Each cloud of rows lies close to a flat space through zero, with a little noise off it, and is much wider in some directions of that space than in others. After each cloud: how many dimensions does that space have?

[[ 23  23  28  -7 -27  14   0  -3  17   8  -3 -19   8 -42  24  -5  14 -35
  -16 -18   4 -16  -7]
 [-21 -38 -37  22  21 -12  22  -1 -14 -39 -10 -27 -24  -6   1  10  -8  27
   29  19   7   6   8]
 [ -2  13   3  -1   5  -5  10 -19 -13  11  11  -8  -2   6  -3  -6 -31  11
    8  -7   2 -18 -28]
 [ 22 -10   8  -4   7 -35  21  18   7 -10 -41   8 -15   5   5   2  -7 -22
   13   2  18 -13  -4]
 [ -1 -31 -15  11   4 -17   7   6   2 -27 -21 -26 -12 -12  21  15  16  -7
   11  11  12   5  13]
 [  6 -15   8   3 -11 -16   8  13  -1 -18 -25 -26 -16 -15  24  20  11 -26
   -4   7   9  -1   5]
 [ 41 -29 -11  -1  17 -26   4   0  27 -17 -29 -21  -1 -21  23  -4  17 -12
    8  -8  25 -15  -6]
 [ 20   4   3  -1  17   1  -5 -10  30  10   0   1  17  -6   5 -14   8   0
    7 -21  18  -8  -2]
 [ -3  -5   2  -4 -14  -3  -4  10 -18  -4   1  -9  -9   3   3  11   4  -5
  -13  10 -11   5   0]
 [-33   6 -13   4  17  22  -7 -10 -23  13  42  16   0  37 -36  -4 -16  50
  -11   8 -31  14  -8]
 [ 13 -12   5  -3 -13   9   5  15   6 -17  -8 -14  -7 -29  11   1  23 -18
  -13   5  -7   0   7]
 [ -4 -15  -9   0  -4   5  24  11 -26 -24  -1 -16 -25 -12  -5   0 -11   8
   -3  15 -21  -7 -10]
 [ 12  15  16 -12   2   1  10   6  -5  14  -1  20  -2  13 -17 -10 -16   1
  -12  -7 -10 -14 -19]
 [ 22  29  26  -6  -1  16  -5   6  42  22  -6  25  25 -14   0 -18  23 -20
   -6 -25   7  -3   9]
 [ 24  -9   2 -13   1 -27  -4  14  -1   4 -25  22  -3  17  -6   0  -8 -15
    0   3   7  -6  -6]
 [-15 -13  23   7  25   2 -24  27  29  13  17  -4   2  53  -8  35  54  25
  -54  -3 -11  47  21]
 [-15  17   5  -3 -13 -13   9   1 -33   9  -5  18 -12  16 -11   7 -38  -6
    9  11  -7  -7 -10]
 [-32 -17 -25   6   4  -8  -2  -5 -42  -8  15  -7 -17  29 -15  15 -27  28
    5  23 -16  11  -5]
 [  2 -12  -9   2  23   0   2   4   8  -3   2   8  -2  15 -14  -5   5  19
    1  -1  -3   7   1]
 [-10  12  -5  -4   6   5  -9 -11 -10  14  14  24   8  20 -20  -9 -17  16
    7  -1  -6   0  -6]
 [-25   3 -10   5  -8  12   5 -12 -31  -6  23 -19 -12   0  -7   3 -21  20
   -2  10 -18   0 -14]
 [ 23  -8  -3  -7  14 -26   3   0   1   2 -20   8  -1  13  -3  -5 -14  -3
    7  -6  15 -15 -17]
 [  1  14  18  -5   0  20   1  14  14   9   5  24   6   0 -12  -9  15  -3
  -12  -6 -13   7  10]
 [ -9  -6   4   2   6  -4  -7   5  -5   5   8  -5  -3  24  -5  13   4  10
  -18   3  -7   9  -2]
 [  5 -11  -2  -8  -3   3 -10   4  -9  -1  12  -6  -1   5  -4   5   9   7
  -22   4 -16   3  -9]
 [-25   5  -8  -3  -3  28 -27  -9 -21  12  44   8   9  23 -21   0   3  34
  -25   9 -29  21  -1]
 [-19   2  -6  14   5 -26  -7  -8   1   8 -14   4   6  18  12  16 -10  -6
   27   4  28  11  17]
 [ 12   7   9 -10 -15  -4 -18   4   4  11  -6  11  10   3   7   2  11 -22
   -9   0   5   2   4]]
	8

[[ 11  -9 -13   6   8  -3  20  -3  -3  10  -4   8  -1  15  10   2  -5   6
  -13   2  16   1  12]
 [ -8 -10  -3  -6 -12   8  -1 -12   5 -18   5  -2  -2 -12 -22  -3  -3 -10
    6 -14  -7 -12 -16]
 [ -1  -1   0   0  -7 -10   2 -10 -14  15 -12  -3   5   5 -14   1  -1 -18
  -24   9  19   4   0]
 [ 17   8 -10  12   7   4  -5  -3  -4 -17  18   6 -16 -10   0  11 -20   2
   -8   4 -11  -7  14]
 [  1  -5  -1   3  -1  -3  -3 -10   3 -11  -3 -12  -5   2 -28   8 -18 -13
  -13  -5   1 -11 -14]
 [-13 -11   2   3  13  -6  -7  10 -10 -12  -1   6  14  -2   5   2 -10  -3
   -7 -19 -12  -2  -1]
 [-20 -11   9 -10  13  13 -11   2  -7   1  12  -6  19  -4 -18  -7   1  -4
    3  -9 -13 -10   0]
 [ -2 -12  -7 -14 -19  -3  -5 -12 -11   2  -4   4  -3   3  -7  -8  -1 -15
   -1   5   1   3   3]
 [-11   6   9   4  -4  -1 -10   9   2 -10  13  16  -1 -21  19  -9  12  -4
   18  -2 -13  11   8]
 [ -5   8   1  13 -14 -12  13 -15   0  14   6   8   3 -27 -10  -4  22 -14
  -17   4  29   3   1]
 [  1 -14 -14  -2  -5  -1   6 -11   0  -3   2   0  -5   9  -9   3  -4   0
   -3  -3   0  -8   1]
 [ 17  17  -5  -4   0  11  -2   6   2  -6   0  -1 -16   3  11   5  -7   4
   10   7  -4   5  -1]
 [ -8  18   8  18   5   5  -1   6  -1   6   3  -6   2   0   8   9   9   8
   -4   5   1   0   2]
 [-32  -8   3   5  -3  15 -12   8 -11  -8  17   7  18  -9  20  -4   0   4
    9 -32 -18 -13 -11]
 [  1  13   7  -4   0   7 -10   3   0  13  12  -3  -1 -10  -2  -7   3 -10
    3   7   5   4  -1]
 [ 14  19  10   7  -2   0   1  16  23  15   3   2 -16   3  35  -8   0   6
   21   8   9  16  -2]
 [  8  25  23   7 -34  13 -15  -8   4  -5  -7 -11 -17 -14  -5  -2  -5  -8
    5  25  -6   4  -4]
 [  6   6  -4   4   0   3   8 -14  -1   1  11   6  -9 -16 -19  -4   7 -19
   -8  13  15   4  11]
 [ -1   3   3   0   0  -3 -12   4  -4  -3   7   2   4  -9   6   1   0   8
    0   0 -12  -4   5]
 [ 14  14  -4  -7  13   5  -9   5 -16   8   7  -3   1  -2  -1   8  -4   8
  -11  13  -3  -3  13]
 [  0 -21 -11  -1   0 -17   9  -1   8  -8 -12   8  -2  21  12   3   9  19
   11   3 -12   4  13]
 [ 19  25   4  -5 -30   5   3   2   6   9 -19   0 -18   2  27  -3  10   6
   15  20  11  17  -5]
 [-24 -15  -7   0  -5 -17  -5   9  -1   5   1   6  15   2  24  -2   4   3
    4 -34  -1  -4 -20]
 [-11 -12  -5 -13  11   9  -8   3  -8   2  13   1  10   5  -3  -4   0   2
    6  -8 -13  -7   5]
 [ -3  22  26  18 -14   2  -8   4   4  16   3  -8   7 -21   9  -4  -3  -2
  -11   1  14  -1 -11]
 [  5  10   7  -2 -10  -1   2   0  13  15   4  -2  -3 -12   4  -9   9  -1
    5   3  15   4  -7]
 [-11   1  11  12   0   5  -6  12   3   5   0  -4   6  12  25   1  -5  15
    6  -6 -11  -4  -2]
 [ -7  -7  13   4  -6  20   6  -1   7 -10  -5  -5   7   1  -2  -6 -12   4
    5 -14  -4 -10 -13]]
	13

[[  3  -4  -7  22  -4   1   6  26 -11  16  -5  -9  13   7   3  13  -1  -7
   10  20  19   4 -11]
 [  1  14  22  -1   3  19  -7 -25  22   4  -3   4 -16   2  16  18  -6 -22
  -16  47  15  17  16]
 [-25   6   1  -8  -7  14  -6  -3  -9  -2  19   7  -4  -1   4  -8  27   1
  -13 -30  13   5  16]
 [  2 -14  19 -10  22   7 -11 -16  25  15  10   4  -6  -2  -4  -7 -31   1
   -5  -9 -32 -14   2]
 [ 30   4 -11 -32 -20  -9  -5  12  12 -21  15 -20  10  10  25  -1   5 -22
  -20  14  17  26 -14]
 [ 32   7  16   6 -46 -12  -5  28 -27 -38 -25 -20 -18 -15   0 -16  27  -6
   -3  -2  -3   6 -13]
 [  7 -11  37   5  16   3  -3 -17 -15  11 -12 -10   7  -3  11   7   3 -24
    3   9  28  -5   4]
 [ -3  24  -5   2  11 -20   1  17   4  19   8 -14  22   4   7   4   1  33
   12   3  21  14  -6]
 [ 11  22  -3  -3 -11   7  -4  16   9 -13   1 -17  -9 -24 -12  -6  23   0
  -42  29  -1  -2   2]
 [ 10   2   4  27 -26  -1  28  16 -24 -14 -21   9   3  13   5  -7  35 -32
  -11  21  -5  -7  -7]
 [-25  -9 -12 -10  13  10 -10 -19   3   1  12  -8  -3  12   7   0  19  18
   19 -25   7 -21  10]
 [ 12  -6  -6 -17  -3  14 -18  -1  13  -7   0  -4   1  13  20 -13  -4 -33
    0  -2   7  -1   8]
 [ -9   2  18   2   3  11 -14  -8   4   4  14  -7  -1   6  -1  -9  11  -7
   -7  -3  14 -10   4]
 [  6 -13   3   4 -20   0  20   7 -14   4  13 -11  -3  18   2   3   4 -19
    6  11 -17  -7  -7]
 [  9  11   4  17  15   1   8  -2   4 -17   3   6   8  -3   4  -8 -11  -6
  -18  12  -2   9  -8]
 [ -3  25  14  -7   0   6  -1   4  23  13  18 -13   5 -16  11   4   0 -15
    1  32   2   8 -11]
 [-17   7   2  -8   3  -8 -11 -14  23  -4  -5  14   6  15   2   2 -16   6
    2 -29  18  -4   7]
 [  9   3  10 -16  13 -20  -5  -1  28 -12  16  -4 -13 -13   3 -14 -21  12
    2  -5 -14   2 -18]
 [ 24   1  18  -4  -7  -8 -10 -20  34   7  10  12   6  -4  15   1 -36 -35
   -3  30 -11   3 -19]
 [ -8   7 -10 -28  -3  15   0 -20   4 -31  18   0 -15 -11  17   1  -3 -19
  -15 -17   4  17  14]
 [-32  22   4   6 -13  30  15  -3 -20  20  35  -4 -18 -12 -17   9   6  16
   -4   3 -24  21  12]
 [-14   9  16 -13   2  18 -18 -16   8   0  10  11 -18   1   6  -5   1  -6
  -12 -11  16  14  25]
 [ 15   7  10 -30  27  -2  -8 -20  15 -13   3   5  18 -16  -8 -13 -34 -11
   -3   0  -3  17   3]
 [ 12  -5  -4  11  -3   1 -12  -1   0  -4  -5  14  14   1  13   5  -9  -4
  -22  -2  15  10  10]
 [ -3   3  14  -3  -7   3   8 -10  -2  18  21 -14 -11   8   0  11 -10   4
    7  19 -15  -5  13]
 [  2  -8 -12   1   1 -17  -6   3  14   3   2  17   6  -1   3 -15  -6  -3
    9  -3  -1 -24   6]
 [ 20   5 -16   4 -15 -24  27  21 -29   1  22 -11  -6  12   2 -25  18 -18
  -16   5  -3  -2 -12]
 [  4   2  12  20   9 -15 -20  -7  20  54 -14   6 -17  11   4   5 -11   2
    9  29  20 -20   0]]
	20

[[  3  -5   3  -9  10 -12  10   8  -7   3   6   8 -20  -2  -1  11 -11   0
   11  -8  -3 -15 -12]
 [ 13 -14  -6  -5  21 -26  27  32  -4  14   3  25 -30   1  11   4 -20  12
   16  10   3 -16 -21]
 [ -6  -2  -2  -2  -3   2  -2  -7  -1  -4   0  -7   2   2  -2   4   4  -1
   -1  -3  -1   5   5]
 [-23 -18  15 -23   6 -14   2  -6 -24 -12  10  -6 -26   1 -12  23 -10  -4
   19 -26 -11 -16  -8]
 [ -2   3   2   4  -6  11 -11 -12   5  -5  -3 -10  15   1  -3  -3  10  -3
   -8   1   1  10  10]
 [  6  10  -6   8  -5   8  -2   0   8   2  -3  -3  11  -1   1  -7   4   0
  -11   5   3   3   7]
 [ -4   7  -1   7  -8  10  -8 -11   8  -5  -7  -8  13   2   0  -8  12   0
  -11   1   0   8   7]
 [ -7  12   3  -2  -3   7  -7 -11 -10  -5   4 -14   2   0 -11  12   6 -14
   -4 -22  -9  -5   8]
 [-23 -16  11 -15   0  -3  -7  -9 -15 -11   1  -8 -14   0  -8  12  -3   1
   14 -14  -6  -3  -1]
 [ -8 -23   7 -11  10 -20  14  16 -11   2   2  13 -27  -2   5   9 -15  10
   18   2   0 -10 -14]
 [ 16   3 -10  -1  15 -17  20  26  -5  13   9  18 -20   0   6   4 -15  -1
    8  -3  -3 -19 -15]
 [  2  -9   0   0   2  -9   3   9   5   3   0   8  -4   1   7  -8  -2   7
    5  11   4   1  -4]
 [  5   4   2   0   5  -6   7   8  -4   5   5   3  -6   0   2   3  -4  -2
    2  -6  -4  -6  -5]
 [  3   3  -2   1   1  -1   2   0   1   0   0   0  -3  -1   1   1  -1  -1
   -4   2   1  -2  -1]
 [ -6  -1   0   7 -11   9 -11 -11  11  -5  -9  -5  19   0   2 -12  12   8
   -6  16   9  19  12]
 [-14 -12   9  -8   5  -8   0  -3 -16  -4   3  -1 -14   1  -5  12  -6   0
   13 -13  -6  -8  -6]
 [  5   0  -1   0   0   2   2   1   0   0   1   2  -1   0   3   0   1  -2
   -1  -1  -2  -2  -3]
 [ 11   6  -6   8  -1   3   3   9  13   6  -4   5   9   0   9 -13   1   6
   -6  13   7   6   1]
 [  1  -5   4   0   3  -2   3   1   4   3  -3   1  -3   2   6  -3  -4   4
    2   5   3   1  -3]
 [  4   1  -3   2  -2   3   2  -1   6  -4  -1   3   7  -1   5  -4   3  -3
   -6   5   0   4   4]
 [ -5  -3   3  -1   0   2  -2  -1  -1  -4   1  -1   1   2  -1   0   1  -2
    1  -1   2   1   1]
 [ -6  14   0  17 -22  26 -19 -23  18  -9 -15 -17  38  -1  -1 -18  19  -1
  -23  13   5  28  23]
 [  4   0  -1   3   2   0   4   2   5   1   0   3  -1  -1   2  -5  -3   0
   -1   3   0   1   0]
 [-16 -16   8 -10  -3   0  -6 -12  -5  -8  -1  -8  -4   1  -5   5   0   6
    8  -3  -3   4   2]
 [  4  -1  -6   4  -2   0   1   6   9   1  -5   1   5   0   9 -12  -3  10
   -5  15   5  10   1]
 [ -6 -17   2 -18  15 -24  15  13 -21   3   9   9 -33   2  -5  17 -17   2
   22 -19  -7 -22 -17]
 [  5  11  -3  12 -11  16  -7 -10  18   1  -8  -2  22  -1   6 -16   9   1
  -14  16  10  16  10]
 [-17 -17   6  -3  -8   2 -11  -6   3  -6  -6  -4   2   4   3  -6   1  12
    7  12   9  11   5]]
	3

[[ -7  -8  -7 -19   3   8  -4  18  -8  10 -29  40  27  -5  -2   7  -4 -19
   23  14  16  10   1]
 [  9   3  -5  10   5  -9   8 -13 -14  -3   1 -10  -4 -14  -5   3   9  -4
   -6 -28  -5  -7   0]
 [  1 -12  -1  -3 -17   1   0  16  10 -18  -6  17   8  -6   8   4  -9   5
    0  -3  11   6   0]
 [ -4   6   4   5  -9  -8 -16   4  -6  -2  -2  19   4 -15  -9   9  10   0
    5  -8   1  -4   4]
 [ -7 -12  -7  -8  -8  -1   1  10  -3 -14 -10   8  13  -2   7  -5 -16  -4
    0   1  19   7   1]
 [  0 -19   0   4  -4   3  22  -8   7  -3   0  -3  -5  14  15  -1   0 -11
  -20   0  -8   4  -9]
 [  1   2   1 -15  -2 -13  -4  -8  -1  10 -10  -1   4  -2 -16  -9   8  -3
   21  -5  -6  -2  -3]
 [ 12   8  10   4  -6 -17   7  -8  -2   2  12 -29 -15  10 -13  -2  14  10
    5 -15 -14  -5   7]
 [ -2   7   6 -10   9 -16  -4 -10 -23  14  -2 -14   3  -3  -8  -9  13   3
   22   3  -5  -9  11]
 [ -8 -12  29  -8   4   1   3   4  12  -8  -3   6   4   1  -5 -11  16  11
    5   7 -18   1  -5]
 [  0  -5  -9  -2  -3 -10   4  -8   5  11  -5  -2  -3 -12  -6 -13  12  -6
    8 -12  -3  -3 -10]
 [  0  -8 -14   2  -8   3   0   2  17   7 -14  16  -9   0  -5   1   3  -6
   -4  -7  -2   3  -2]
 [-11  -9  -9   5 -11  10   3  16   8   6  -7  24   4   2   1   1   1  -8
   -5   3  14   4   4]
 [  8   2 -13  -9 -13  -6  13   2 -10  13  13 -22   7  11  14  -5 -12  -3
   13  13  20   2   3]
 [ -2   1 -13  11   3  -1  -5   6  -8   4   9  -9  -8   2  13   7  -4  -6
   -4   6   8  -1   2]
 [  6   5 -25   3   1   3   7  -5  -4  24  -3  -2  -4   9  -1   7  -4 -19
    1  -3   7   0  -2]
 [  6  -4  18   4 -13 -15  11 -13 -16 -22   6 -18  -6   6   6   0   3  17
  -15 -12  -8  -4  20]
 [-11  11  14 -11  -7 -13 -13   1  -5   5   0  -1   8   1 -17 -12   4  -4
   14  11   5   7  -2]
 [ -6   2   7   3   1   3  -4  10  13  14  -1   7  -8   6 -10  -1  13  -8
    3  12  -6  10  -5]
 [ -4   6  11  -1  -3   0  -5  -5  -2 -11   5  -6   0  -4   0  -9  -5  12
   -8   5   1   2   6]
 [ -6   6  22   2  -5  -7  -6 -16  14   3   3  -4 -15   2 -19 -14  20  13
   -8  -3 -24  -3   1]
 [ -4  -7  -6  -1   8   0   8   1  -9 -10   0 -14   4   3   7  -8 -11  -3
   -5  -2  10   1  -1]
 [ -1   5  -3   6  -4   1  -1   6   0  11  -5  15   0   0 -14  10  10  -9
    3  -8   0   0   4]
 [  6  -9   6   5   2  -5  23 -16 -10  -6  -1 -15  -6  -5   9 -11   7   0
  -16  -9  -6   4   3]
 [ -8   7  10   2   1  10 -10 -11  29   6  -2  14  -8   3 -19  -7   5  -4
  -13   2 -18   5 -21]
 [  1   4  20  -5  -8   1  -6  -9   9   6  -4  25   1   3 -10  10  15   9
    1   3 -22  -6   5]
 [  4 -12 -17  -7 -10  -2   7   3  10  15  -7  11   4   9  -1   6   3 -12
   13  -7   0  -7  -8]
 [  7   2 -15  -6  12  -9  -6   1 -11   4 -14   8  12 -15 -14   9   2 -17
   22 -22   3  -4 -12]]
	14

[[  0 -14   8   0   2  -3  -5  -3   6   4  -7 -21  -3  -8   2  10   8   5
   -5   1  10   2  -2]
 [ -1   3   5 -11  -9   0  16  -2  11  -2  10  -2  -4   2  -8  14  -3   4
   -2  -2  14 -11  10]
 [  5  -1  -8  20   1 -19  -3 -20  10   0  -1   7  -6   3   6 -14  -4  17
    0  -2   5   3   3]
 [  0   5  13  20  11 -19   3 -11  20 -12  13   6  -6  18   4   0  15  -1
   -5  10   8   6   1]
 [ 15   7   1 -14 -28  -9  14   6 -29   8  13  17   2  -4 -12   9   3   3
   20   6  -6  10  12]
 [-10  12   1  28  24  19  -2  -6   8  -3 -17  14  -5  41  41 -23  25 -14
   -9 -28   9 -13   0]
 [ -2   3   3  -1   3   9   0   0  -3  -3  -1   0  11  13  -5  13 -17  -8
    2  12 -21  15  -6]
 [ -3  -4   1  14 -14   4  -4   1   4 -26  -3   3  11   1   8  20  12  -8
    1  -3  -8  15  -9]
 [ 17 -22 -23  -8   2   5 -18 -18  -7  15   2   8 -20  -6  11   6   0  10
  -18  -1   3  29 -12]
 [  2  15  -1  11   0  -5  -3 -13   4   0   8  16  11  -5  19   6  10 -22
    1  -6   4 -17   3]
 [ -8 -13   4  -9 -10  18   5   7   4  -3 -27 -24   0   0  -6  12  -5  14
   -5  -9   7  10   1]
 [ -3   4  12   8   4 -11  -2  -6  16 -11  10   2  10  -9   6  17  16 -16
   -8   6  11  -6  -2]
 [-15  16  13   5  -1 -16  16  -8  22 -24   8  -6  16   4 -12  13 -22  18
   -5  -1  33  -5   3]
 [ 23 -20 -14 -17   1  15 -20  -1 -52  40  -4   1  -5   2  18  11   6 -16
    9  -7 -42   0  -9]
 [  2   6  -1  14  49   3 -14  -6   9  -9  -8  20   0  10 -18 -17  10   3
  -31  25  13   3  -2]
 [-14  33  22  -3 -21  14  29   7  -2  -1 -10  -1  29  11   8  18  -9 -22
   21 -18   5 -31  21]
 [  3  16   1  -2  -9  -3  12   4   0  12  -5   3  -2   7 -18 -15 -25   1
   19  11 -30 -11  19]
 [  1  -9  -9   6  19   8   4   4  16  -5  13 -12 -13  19 -19  -1  -9   7
   -3   3 -13 -18  -1]
 [  6 -15 -25  18  13  10 -20   0  -2 -14   3   3   4   3  -6   2  -4  -5
   -4   3 -33  -7 -15]
 [ 12  -6 -25 -11   5  19 -11  -3  -9  21   2  10  -6  -8   4  -3 -11 -16
   -2   5 -26   7  -5]
 [  9  -6   3 -10 -22   2   1   2 -12   7 -16   4   1 -12  -1  13   9  -1
    2   6 -12  17   7]
 [  5  -7   4   8  -9 -26  -8 -13  -2  -1  23 -10   8 -17  21  17  18  -6
    6  -9  17 -10 -12]
 [ 15 -27 -18  15  -4   0 -12  -2   3  13  10 -15 -19 -17  10  -6  32  -8
    7  -3  -5  -7  -8]
 [-14 -16  -5  33   1 -11 -15   3  29 -24  17 -29  -1   6  20  -3   3  -9
   13 -11 -30 -16 -24]
 [ -3  20   5   8 -19  -6  21   8  -3  -9  24   4  15   5  -1  11   5 -14
   27  -9   1 -30  10]
 [  1  -2 -14  20   2   5  -4  -9  -9   0   4  -6  19  -6   2   5  -9  -6
    7   5   4  14 -17]
 [ 11 -23  -7  -9 -11   4  -2  16 -11  -6  20   0 -16   8 -10  14  14   0
    6  12 -21  35 -13]
 [ 13   4 -30   6   0  10  -7 -13   1   8  11  23   0  -9  12  -3  -2 -17
   -2 -10 -14 -22   2]]
	14
